The rows are grouped in 4 ways, from coarse to fine. Each group lies inside one group of the grouping before and may be the whole of it. The rows also spread widely along 15 directions, which tell nothing about the answers.
In the rows, 128 means zero.
Some rows, each with its group in each grouping after it:
[150 140 111 167 152 126 121 103 125  73 157 140 129 110 161 177 103 135
 143 144 110 132 110 124 122 110 142  94] | q541 q829 taze q786
[ 69 113  92 158  78 184 140 126 160 160 104  82 200 157 127 121 186 152
  77  66 153 188 180 123 119 168 124 136] | q214 q342 vot q413
[166 134 190 103 117 108 114 160 114 139 158 135 111 154  75 131  67 134
 132 146 163 106 130 156 148  96 142 160] | q541 q829 taze q481
[125 139 155 125 126 165 112 134 156 146  61  65 133 145 151 142 103 108
 133  75 156 211 126 141  86  93 171  94] | q337 q525 vig q23
[146  90 131 120 110 110 131 165  91  95 133 151 109 119 129 115 141 129
 141 153 105  89 123 141 172  78 136 112] | q214 q6 palaz q701
[168 148 154 107 130 149 153 149 137 100  77  89 185 108 173 140  91 153
  92 122 117 180  88 106 146 135 139 137] | q337 q386 kavu q826
[127 148 128 178  84 129 144 103 174  85 121 129 137 132 135 118 143 101
 109  71 134 157 188 149 104 163 150 159] | q337 q525 vig q332
[142 127 132 112 122 151 116 106 151 154  79 153 167 165 146 117 133 144
 115 106 157 139 114  97 136 135 128 116] | q337 q864 fufo q785
[136 134 121 141 107 122 142 133 138 126 132 113 142 127 105 123 105 120
 122 129 123 167 124 157 153 128 159 122] | q337 q374 suto q775
[111 159  65 138 167 103 128 123 160 152  54  91 113 101 103 138 163 141
 111 137 168 168 144 141 134 149 130  93] | q541 q355 mimim q548
[ 88 121 157 137 110 187 139 116 134 109 138 100 217 109 153 174 118 184
 135 131 127 165 130 130 136 178  91  95] | q214 q342 tep q44
[133 129 123 147 138 120 118 144 124 127 124 100  81 115 122 147 133 117
 125 131 125 135 129 153 116 118 157  86] | q541 q355 Risev q609
[115  91  69 128  98 128 118 123 151 148  47 182 104 145 159  71 217 125
 101  70 123 114 141  90 145 144 120 141] | q541 q355 Risev q99
[140 131 133 109 123 129 107 124 120 138 159 148 140 163 110 119 120 138
 113 121 131 150 119 127 136 135 142 149] | q541 q355 mimim q450
[129 151 135 124 150 127 157  73 167 108  98 106 182 139 151  90  88  87
 142 126 147 183 143 147 110  94 169 168] | q214 q286 Bodag q348
[106 153 111 102 142 131 118  97 131 139 145 115 161 163  62 110 144 118
 143 114 171 132 188 131 108 111 118 142] | q214 q286 Dufu q592
[105 115  94 147 144 156 131 135 122 161 151 105 101 128 139 139 159 138
  97 134 118 103 115 115 104 145 135 117] | q337 q386 bip q409
[127 116 156 107 138 151 131 165 117 181 130  62 121 158  95 117 106 118
 107 134 162 116 130 145 116  87 157 125] | q214 q286 Dufu q404
[153 134 118 133 166 123 159 112 153 185 106 106 134 139 119 104 102 121
  87 164 149  82  99 124 145 163 147 100] | q214 q905 movid q658
[101 139 141 141 127 163 134  88 150 126 146 154 207 143 148 153 121 179
 127 153 161 141 129 120 132 160 105 155] | q337 q864 fufo q307
[146 145 119 121 130 127 147 176 114  81 118 106 137  90  98 149 142 171
 101 134 151  56 164  97 147 128  75 151] | q214 q342 nani q67
[108 100  90 151 129 100 177  98 160 108  65 149 130  93 165  78 139 100
 148 155 114 125 125 156 171 117 147 136] | q214 q286 lage q432
[130 139 133 170 139 126 119 146 162 159 113 132 100 138 132 152 159 167
  79 145 179  82 134 134 134 195 122 121] | q214 q342 nani q101
[153 141 148  98 129  99  99 116 133 155 142 159  87 158 102 105 129 125
 115 115 122 152 113 146 142 191 151 126] | q541 q829 vibu q552
[143  95 185 102 129 161 167 131 118 166 135  96 122 130 159  86 141 122
  88 147  94  72 106 125 114 190 135  94] | q337 q374 tigam q562
[106 141 106 149 164 141 111 159 111 181 184  73 124 184 103 150 203 168
  48 165 195 136 169 143  82 124 157 155] | q541 q551 vibet q168
[162 128 116 139 138 113 140 126 141 141  95 128 196 179 148 100 138 135
  85 160 172 167 128 139 161  88 181 133] | q214 q6 Gido q966
[119 115 132 144 121 161 127 150 126 149 103  87 178 137 123 163 120 162
 115 137 169 142 137 127 134  93 126  93] | q541 q355 Risev q99
[135  88 167 128 118 125 121 127 126 151 135 176 127 168 130 104 111 124
 150 160 158  74 119 147 157  89 141 134] | q214 q286 Bodag q348
[141 162 177 109 146 133 118 109 166 217 118  74 128 169  72 120  46 104
 118 121 177 181 115 164 107 152 173 113] | q541 q355 Risev q609
[138 132 154 137 165 130 150  95 144 119 126 113 139 143 172 102 160 114
 101 156 142 103 148 140  95 152 153 121] | q214 q286 lage q432
[116 149 106 104 139 118 101 126 134 185 142 138 134 160  60 128 136 161
 107 137 171 148 132 133 148 170 118 138] | q541 q355 mimim q450
[147 124 156 159 115 156 115 119 126  96 154 118 137 146 151 158  97 118
 131 104 127 138 135 124  95  90 153 121] | q541 q551 vibet q168
[114 128  79 152 170 117 104 108 156 220 106 150 103 184 100 124 156 143
 106 159 211  99 128 122 124 112 141 127] | q541 q551 vibet q168
[ 82 147   4 109 158 141 167 122 151 156  86  88 140  84  95 100 155 144
  89 106 122 126 127  75 150 163  88 180] | q214 q286 Bodag q348
[117 173 113 143 179 138 151  91 158 119  93  43 169 104 123 154  82 110
 142 141 165 186 152 145  81  83 152 109] | q541 q355 Risev q99
[138 117  96 106 153 149 115 145 110 168 144 133  70 131 126 126 120 130
 110 119 106  66  77  78 118 123 122 133] | q337 q386 bip q409
[129 114  93 125 133 131 171 142 119  65  75  93 141  85 200  99 181 117
 107 129  81 167 127 124 128  96 156 133] | q337 q374 tigam q562
[105 146  78 150 124 144 126 159 126 128 149  84 130 105 105 169 138 165
  86 118 122 174 126 129 138 161 128 138] | q541 q355 Risev q609
[123 119 187 109 114 159 102 139 136 176 134 119  98 137 114 142  95 145
 125 107 132 123 104 135 121 185 118 107] | q541 q355 mimim q450
[130 135 124 154 142 110 121 132 150  81  86 151 112 125 176 132 132 125
 140 140 170 136 144 139 113  43 153 195] | q541 q355 Risev q609
[ 94 124  65 151 136 134 149 120 135 118 129 120 118  86 124 134 154 139
 120 133 101 107 127 123 147 170 108 114] | q214 q905 movid q658
[159 112  75 121 151 125 127 137  94 105 131 156 161 148 154 130 175 167
  92 151 133  90 122  74 149  83 120 131] | q541 q829 vibu q552
[139  98 127 144  88 120 138 161 116 103 125 133 153 137 141 115 133 136
 105 133 123 160 130 153 167  90 163 152] | q541 q355 mimim q450
[174 119 163 109 123 113 142 122 130 112 119 158  69 113 140  94  88  91
 137 122  91  69  94 123 135 134 145 132] | q337 q864 fufo q785

New rows. What belongs after each?
[145 123 100 148 125  90 159 143 109  88 139 120 116 123 105 105 170 107
 112 160 138  91 180 156 131  73 160 138] | q337 q864 fufo q785
[142 130 107 179 153  92 152  95 131  42 149 164 104  83 179 144 102  99
 175 181  95 111 111 158 130  68 164 134] | q337 q386 kavu q826
[148 135  99 119 152 127 134 119 122  77  95 143 142 122 168 123 159 132
 124 132 133 114 133  94 117  75 131 141] | q337 q864 fufo q785
[132 103 156 157  88 124 113 188 112  91 114 140  76  93 123 172 163 166
 127 125 131  83 150 143 154 143  98  98] | q541 q551 vibet q168
[118 130 119 146 153 135 149 114 125 149 162 112 176 116 111 167  99 176
 120 194 148 120 111 139 157 154 115 101] | q541 q829 vibu q552
[141 135 122 112 137 121  95  86 137 121 124 172 138 159 109 123  88 106
 181 113 140 143 116 125 142  88 140 109] | q214 q286 Bodag q348
[136 184 104 153 117 115 127 112 171 113 150 138 140 128 106 145  88 137
 100 106 133 193 117 138 143 181 149 201] | q337 q386 kavu q826
[129  88  88 129 109 106 168 169  96 105 105 123 130  77 130 117 193 165
  95 160  88 101 131 132 195 162 108  92] | q541 q829 vibu q552
[137 102 122 137 164 170 135 116 121 163 125  76 139 142 171 135 103 111
 114 139 108 132  75 117 111 104 173  49] | q214 q286 Bodag q348
[124 126  46 100 122 143 134 113 123  93  85 140 138 104 136 100 165 120
 135  72  82 139 126  68 137 110 105 125] | q337 q374 suto q775
[122 105  84 192 125 156 172  77 160  95 123 133 181 133 222 100 151 109
  93 121 100 133 130 109 113 122 164 150] | q214 q6 Gido q966
[153 139 139 109 138 118 149 180 108  96  75  77 140  99 120 140 166 153
 102 148 153 122 160 135 139 113 120  90] | q337 q525 vig q332
[122  75 117 141  99 142 140 132 117  90 109 155 105 100 160 112 126 103
 164 109  81  76 117 120 150  87 124 103] | q214 q905 movid q658
[158 111  94 133 164 151 156 135 114 118  65  70 152 113 188 135 142 122
 100 143 112 134  94  97 119  67 166  47] | q337 q864 fufo q785
[125 142 103 133 151 119  96 110 117  66 134 131  92 123 131 141 150  95
 177 107 124 138 166 135  87  54 145 108] | q214 q6 Gido q966
[ 79 133  70 139 121 125 121  97 161 138 125 159 111 121 141 113 158 139
 120  99 107 194 118 136 139 186 134 182] | q541 q829 taze q481
[ 82 103  95 147 141 102 154  81 119 109 163 158 149 128 129  99 181 122
 162 185 134 120 179 173 128  94 138 143] | q541 q829 taze q481
[178 122 122  89 142 113 104 148  92 118 105 159 131 159 119 123 163 144
 121 143 146  96 122 100 150  80 133  85] | q337 q864 fufo q785
[125 167  63 130 141  94 110  95 128  80 140 127 143 135  98 121 172 108
 136 109 115 219 169 154 129 127 163 110] | q214 q6 Gido q966
[ 86 100 116 143 141 163 139 118 126 134 156 121 104 101 160 146 102 138
 148 140 112  95 105 119 108 104 116 158] | q541 q829 vibu q552
[102 129 113 137 116 164  98 151 116 129 151 104 161 141 101 183 132 172
 128 114 153 153 138 123 132 118 111  99] | q214 q342 tep q44
[108 155 104 124 162 148 109 118 159 158 116 116 108 142 144 128 139 141
 100 111 154 149 118 110  99 152 133 174] | q214 q6 Gido q966
[121 111 152 154 101 152 142 153 104  91 183 109 147 122 125 149 142 149
 109 137 129  84 173 134 111 116 116 151] | q541 q355 Risev q99
[ 73 115 115 188  79 186 111 127 159 173 143 114 184 156 108 186 113 170
 128 109 169 180 134 146 142 143 126 104] | q337 q374 tigam q562
[156 143 180 152 140 137 121  80 162 103 126 156 155 137 158 154  70 126
 154 139 144 118 109 135 130 155 133  93] | q214 q286 lage q432
[141 155 106 152 122 117 151 150 144 154 146  77 125 133  82 127 107 120
  73 129 142 153 135 152 134 148 169 156] | q337 q386 bip q409
[188 148 211 100 141 119 144  87 138 112 104 140 203 146  98 129  34 117
 185 171 181  92 137 136 144  76 121  81] | q337 q374 tigam q562
[147 129 159 143 145 164 158 107 131 105 101  64 188 130 156 143 115 109
 133 131 152 112 166 120  74  62 142  77] | q337 q386 kavu q826
[ 99 109  67 117  91 150 121 149 110 173 152 112 141 142  73 123 139 151
  98  93 102 181 113 117 168 154 129 131] | q541 q551 vibet q168
[164 142 179 100 105 154 138 188 137 121  82  85 115 134 128 115 137 139
  67  75 162  87 163  96 100 136 112 180] | q337 q525 vig q332
[205 171 174 139 139  81 170  64 159  39 132 140 136 135 154  74  93  50
 126 126 121 117 172 152  87 107 191 170] | q337 q864 fufo q785
[113 110 129 153 109 169 136 148 131 131 124  78 133 129 151 132 174 135
  84  97 121 128 157 127 104 154 136 103] | q214 q6 Gido q966
[ 85 147 127 153 121 130 109 116 150 114 156 154 113 121 106 157 130 146
 164 137 159 141 154 161 121 133 115 163] | q337 q374 suto q775
[149 133 163 160 131 143  87  88 140  84 172 190  75 147 181 157 120 113
 152 106 111  95 112 120  81 137 147 120] | q337 q864 fufo q785
[ 20  92  70 170  85 180 169 155 129 118 139  59 156  66 133 155 151 160
 128 112 106 184 161 155 130 117 108 173] | q541 q829 taze q786
[143 139  74 151 154  89 126  81 130  85 118 159 157 126 134 139 147 128
 151 156 130 162 137 138 151 103 148  81] | q541 q829 vibu q552
[125 178 133 134 128 104 114 110 143  42 146 143 104  86  94 164  90 123
 183 104 143 135 180 144 107 104 101 182] | q541 q829 taze q786
[149  93 148 127 122 156 175 128 115 111 125 108 154 107 149 108 125 124
 109 137 101  36 131  99 138 143 105  94] | q214 q286 lage q432
[132 118  77 170 108 109 118 130 122 170 167 126 141 184  78 125 162 129
  82 136 146 170 145 159 155 132 182 100] | q541 q551 vibet q168
[160 162  84  63 144 121 116 134  88  71 160 127 132 111 106 123 141 147
 105  90  75 152 122  73 134 148 105 162] | q541 q829 vibu q552
[147 101 171 117 111 123 176 169  93 126 202 120 119 118 113 103 100 136
  97 183  99  64 111 156 156 145 142 169] | q337 q525 vig q23
[164 130 142 150 152  98 106 118 167 209  83 152  86 182  97 123  76 112
 128 156 211  98 105 145 142  86 169 112] | q541 q551 vibet q168
[115 131 114 110 133 112 124 144 151 125  68 167 128 130 150  99 177 161
 107 136 161 129 130 125 165 146 113 189] | q214 q905 movid q658
[127 102 117 165 132 134 103 123 115 113 185 188  70 123 176 161 107 131
 153 152  82 106  58 132 137 118 154 120] | q337 q386 bip q409
[115 112 167 145 111 154 139 183 141 166 107  88 117 138 139 140 121 152
  90 140 174 121 128 154 126 119 146 156] | q337 q525 vig q332
[112 124 110 146 158 152 134 106 117 108 152  94 162 122 156 153 137 133
 132 152 112 160 119 140 117 121 150  77] | q214 q286 Bodag q348
[135 106  99 131 108 131 178 142 109 111 120  89 183  87 101 133  79 136
 134 146 103 136 121 132 182  91 124 101] | q541 q829 taze q786
[ 98  92 177 142 111 147 120 130 146 151 109 182 145 155 186 124 148 166
 136 163 169 119 114 148 141 123 128 171] | q337 q386 bip q409
[128 155  73 120 130 100 134 117 154  93  86 138 103 120 130  76 216 119
  78  80 131 134 188 108 107 166 122 198] | q541 q355 mimim q548
[123 111 144 123 135 118 131 105 110  92 149 156 136 123 155 116 133 121
 161 160 107 136 127 153 130 100 145 125] | q541 q355 Risev q609
[116 107 137 139  89 169 155 169 120 116 153  90 176 126 154 124 132 158
  72 119 109 155 127 129 146 143 139 180] | q214 q6 Gido q966
[154 102 201 119  89 133 120 135 141 129 101 141  91 147 144  96 134 103
 123  87 118  99 137 144 124 165 143  97] | q214 q342 vot q413
[123 128 144 115 100 126 106 170 108 128 182 130 118 147 106 126 146 154
  95 127 113 175 123 163 157 168 151 162] | q214 q6 Gido q966
[187 151 126 133 184 142 121 115  91  70 201 126 149 156 184 154 147 137
  85 157 110  94 114  84  76  95 158 127] | q337 q386 kavu q826
[103 141  99  84 154 113 124 144 113 134 104 108  97  85  98 130 134 141
 159 152 108 176  99 151 156 133 124  99] | q337 q374 suto q775
[102  84  92 183 109 169 142 150 123 148 126 103 190 165 165 140 175 154
  91 150 161 143 140 133 131  59 162 113] | q337 q374 suto q775
[ 63 170  89 122 173 144 147  62 160  98 132 108 131  76 141 124 171 131
 141 119 105 149 160 127  84 221  90 147] | q214 q905 movid q658
[141 155 151 169  78  98 114 133 167  97 130 151 127 146  87 132 124 122
 117  99 163 156 180 180 154 167 149 154] | q214 q905 movid q658
[125 131 136 149 144 107 118  84 153 200 142 157 145 171 101 130  96 128
 144 185 161 165  93 181 159 157 173  77] | q337 q386 bip q409
[141 128  57 199 118 123 158 103 165 112 115 134 150 128 166 125 125 112
  92 128 110 164 104 129 153 130 181 125] | q337 q374 tigam q562
[150 114 120 103 111 108 115 157 108 109 111 152  75 103 107 127  93 111
 166 115  92 121  90 131 167  84 137 115] | q337 q386 kavu q826
[137 104  83  97 135 126 115 129 109 130  87 166 114 122 159 113 162 140
 131 128  87 148  69 102 170 128 138  81] | q337 q864 fufo q785
[ 85  96  21 200 105 114 171 163 125 110  97  72 139  93 112 137 190 128
 105 138 141 148 188 161 151  51 153 117] | q541 q829 taze q786
[119 134  97 176 143 133 103  88 146 144 209 160  96 170 115 143 101 110
 133 129 142  93 122 132  99 116 156 148] | q214 q342 tep q44
[129 110 147 142 103 111 132 127 114  69 127 127 112 103 137 131 163 116
 152 120 104 136 172 166 126 123 138  87] | q541 q829 vibu q552
[120 103 103 182 125 151 128 175 110  98 107  94 111 102 148 185 176 162
 109 135 152  81 159 113 115  76 111  89] | q541 q551 vibet q168
[108  98 121 126 128 150 108 120 121 170 141 149 158 174 136 121 135 146
 133 146 145 144 108 133 147 102 146 115] | q214 q6 Gido q966
[122 144 144 118 131 125 149 131 139 118  98  85 104  95 104 126 121 112
 138 126 138 121 157 151 110 128 129 118] | q337 q864 fufo q307
[116 111 155 106 136 121 112 142 116 110 112 156 108 117 163 121 162 150
 147 155 121 138 115 152 148 134 128 123] | q214 q6 Gido q966
[131 120 157  76 139 148 103 115 110 155 137 154 116 166 116 108 141 131
 141 122 143  84 129 103 104 115 115 126] | q337 q864 fufo q307
[136 124 109 163 112 101 136 107 145 106 134 125 110 146 136  90 144  73
 121 111 108 175 153 176 124 113 201 125] | q214 q6 Gido q966
[107 122 127  80 107 125 109 127 137 139 107 151  82 137 114  68 154 104
 139  73 109 151 141 132 127 145 131 180] | q214 q6 Gido q966
[119  92 154 183  98 136 119 108 139 105 100 118 147 145 150 145 150  99
 166 121 139 157 165 186 127  97 171  16] | q214 q286 lage q432
[133 131 142 153 122 128  76 181 123 117 131 145  69 143 126 176 157 161
 115 122 177 101 146 133 114  97 127 146] | q541 q355 Risev q609
[158 154 115 156 123 114 144 158 154 122 133 118 118 128 103 140  60 137
  90 128 171 107 128 122 143  88 142 226] | q541 q829 taze q786
[ 96 114 135  94  93 130 115 195 128 178 117  98  39 123  85  93 165 128
  93  86 118 133 136 155 138 176 132 173] | q214 q6 palaz q701
[107 122  43 146 130 148 133  94 121  96 150 133 177 132 157 120 173 130
 114 107  85 180 129 104 133 125 143 122] | q214 q6 Gido q966
[139 106 142  92 111 115 133 168  98 116 114 116 121 127 124  90 181 132
 105 131 107 139 143 150 157 136 142 115] | q214 q6 Gido q966
[141  97 168  88 117 112  99 135  95 123 153 205 118 150 129 116 133 157
 159 158 124 103 106 138 170 119 116 132] | q541 q829 taze q786
[138 163 153 135 155 141  98  66 163 141 153 162 168 183 131 141 113 139
 129 129 171 143 128 124 113 175 135 124] | q214 q286 Dufu q404
[112 109 171 151 117 166 116 136 123 135 167 120 139 141 127 164 103 148
 144 142 152  94 138 142 117 109 120 113] | q214 q6 Gido q966
[152 189 123 130 155 111 118 110 172 123  93 129 100 106  94 156  85 132
 137 120 162 126 123 121 128 167 113 124] | q337 q374 tigam q562
[164 141 144 106 161 117 146 126 101  64 130 111 125 111 166 116 171 119
 115 146 101 117 145 127 100 127 143 100] | q337 q525 vig q332
[116  98 150 153 105 127 127 143 114 127 150 144 129 114 114 162  97 154
 158 169 129 129 110 167 172 115 129 100] | q541 q551 vibet q168
[144 129 172 196 140 122  98 138 153 191 158 119  90 174  87 182  68 129
 133 173 208  83 120 184 126 111 171  62] | q214 q342 nani q67
[144  91 145 120  93 125 115 132 142 139  97 197 116 171 159  77 156 125
 113 105 130 104 114 120 167 139 142 160] | q214 q286 Dufu q404
[139 140 145 124 146 118 126  76 136 135 161 141 177 177 128 103 131 120
 118 152 147 166 144 153 113 140 165 131] | q541 q355 mimim q450
[156 137 154 111 112 101  97 127 123 117 129 150 114 149  94 130 125 127
 141 111 137 155 144 151 144 137 142 103] | q541 q829 vibu q552
[ 90  79 162 132  77 153 125 111 133 153 158 159 175 183 138  93 133 127
 143 123 136 157 140 167 142 118 153 150] | q214 q342 tep q44
[105 135  92 155 111 185 120 124 166 155 116 113 169 145 157 147 120 162
  79  78 134 177 104  90 131 170 126 163] | q214 q6 Gido q966
[102  78  84 150 139 136 146  95 142 155  98 161 147 156 169  82 134 104
 152 155 150  95 123 123 136  30 154 149] | q214 q6 Gido q966
[107 107 101 123 115 112 181 111 116 135 138 117 200 134  87  76 152 125
 122 170 142 125 181 156 157 102 132 150] | q541 q355 Risev q609
[107 157 106 100 155 146 112 129 149 206 126  93 111 160  66 124 133 150
  89 103 194 105 156  98  93 150 104 179] | q541 q829 vibu q552
[145  57 148 155  88 141 167 147  85 115 159 114 191 131 150 124 114 132
 119 174  89 124 110 159 177  87 165  59] | q541 q355 mimim q450
[139 125 149  93 123 111 125 150 127 114  62 141 156 143 127  99 189 153
 118 138 173 125 171 133 155 112 113 132] | q214 q6 palaz q701
[130 101 154 161  88 120 142 150 135 143 151 140  86 128 116 116 112 113
 119 136 120  92 126 166 145 141 154 144] | q337 q386 bip q409
[168 174 168 124 152  97 126 111 146 143 153 115 140 151  75 132  76 128
 111 162 174 136 139 163 128 155 152 133] | q541 q355 mimim q548
[105 121 103 173  83 159 160  86 172 138 143 125 173 139 119 112 109 118
 105  77 129 127 166 116 119 160 124 174] | q541 q829 taze q481
[104 182 124 126 159 116 104  82 189 207  90 109 119 170  63 121 126 112
 133 115 217 168 170 157  89 157 143 130] | q337 q386 bip q409
[ 78 131  98 113 183 153 116  79 120 132 170 125 144 132 150 137 127 133
 162 160 115 164 100 133 106 119 137 124] | q214 q286 lage q432
[128 114  95 160 120 140 120 118 141 161  94 127 158 145 105 156 146 152
 121 121 167 113 148 116 146 128 114  49] | q541 q829 taze q786
[159 156 149 182 164 125 151  71 186 156 134 117 146 146 137 147  15 105
 130 162 177 118 103 145 110 105 173 140] | q541 q829 taze q481
[111 152  92 198 139 108 133  94 144  76 184 126 143 135 110 153 130 110
 145 149 159 135 188 171 103  84 160 144] | q214 q342 nani q67
[211 122 172 145  90 118 114 118 135 100 113 154 181 187 132 121 106 108
 109 102 136 142 131 134 165 126 175  57] | q214 q286 lage q432
[145 161 133 132 145  97 125 122 153 146 141 116  72 131  64 119  98 100
 122 129 154  97 145 157 127 162 145 132] | q214 q286 lage q432
[121  89 107 146 108 125 140 130 112  72 129 166 116  91 139 130 121 120
 175 135  95  74 125 127 167  85 111 113] | q214 q286 Bodag q348
[143 157 108 132 139 108 113 153 150 116 103 136  99 151 132 112 203 147
  59 111 171 117 164 119 124 168 135 185] | q214 q286 lage q432
[118 135 148 135 144 121 121 108 150 126 133 149  86 114 136 129 103 118
 153 142 124 114 108 156 130 158 136 130] | q214 q905 movid q658
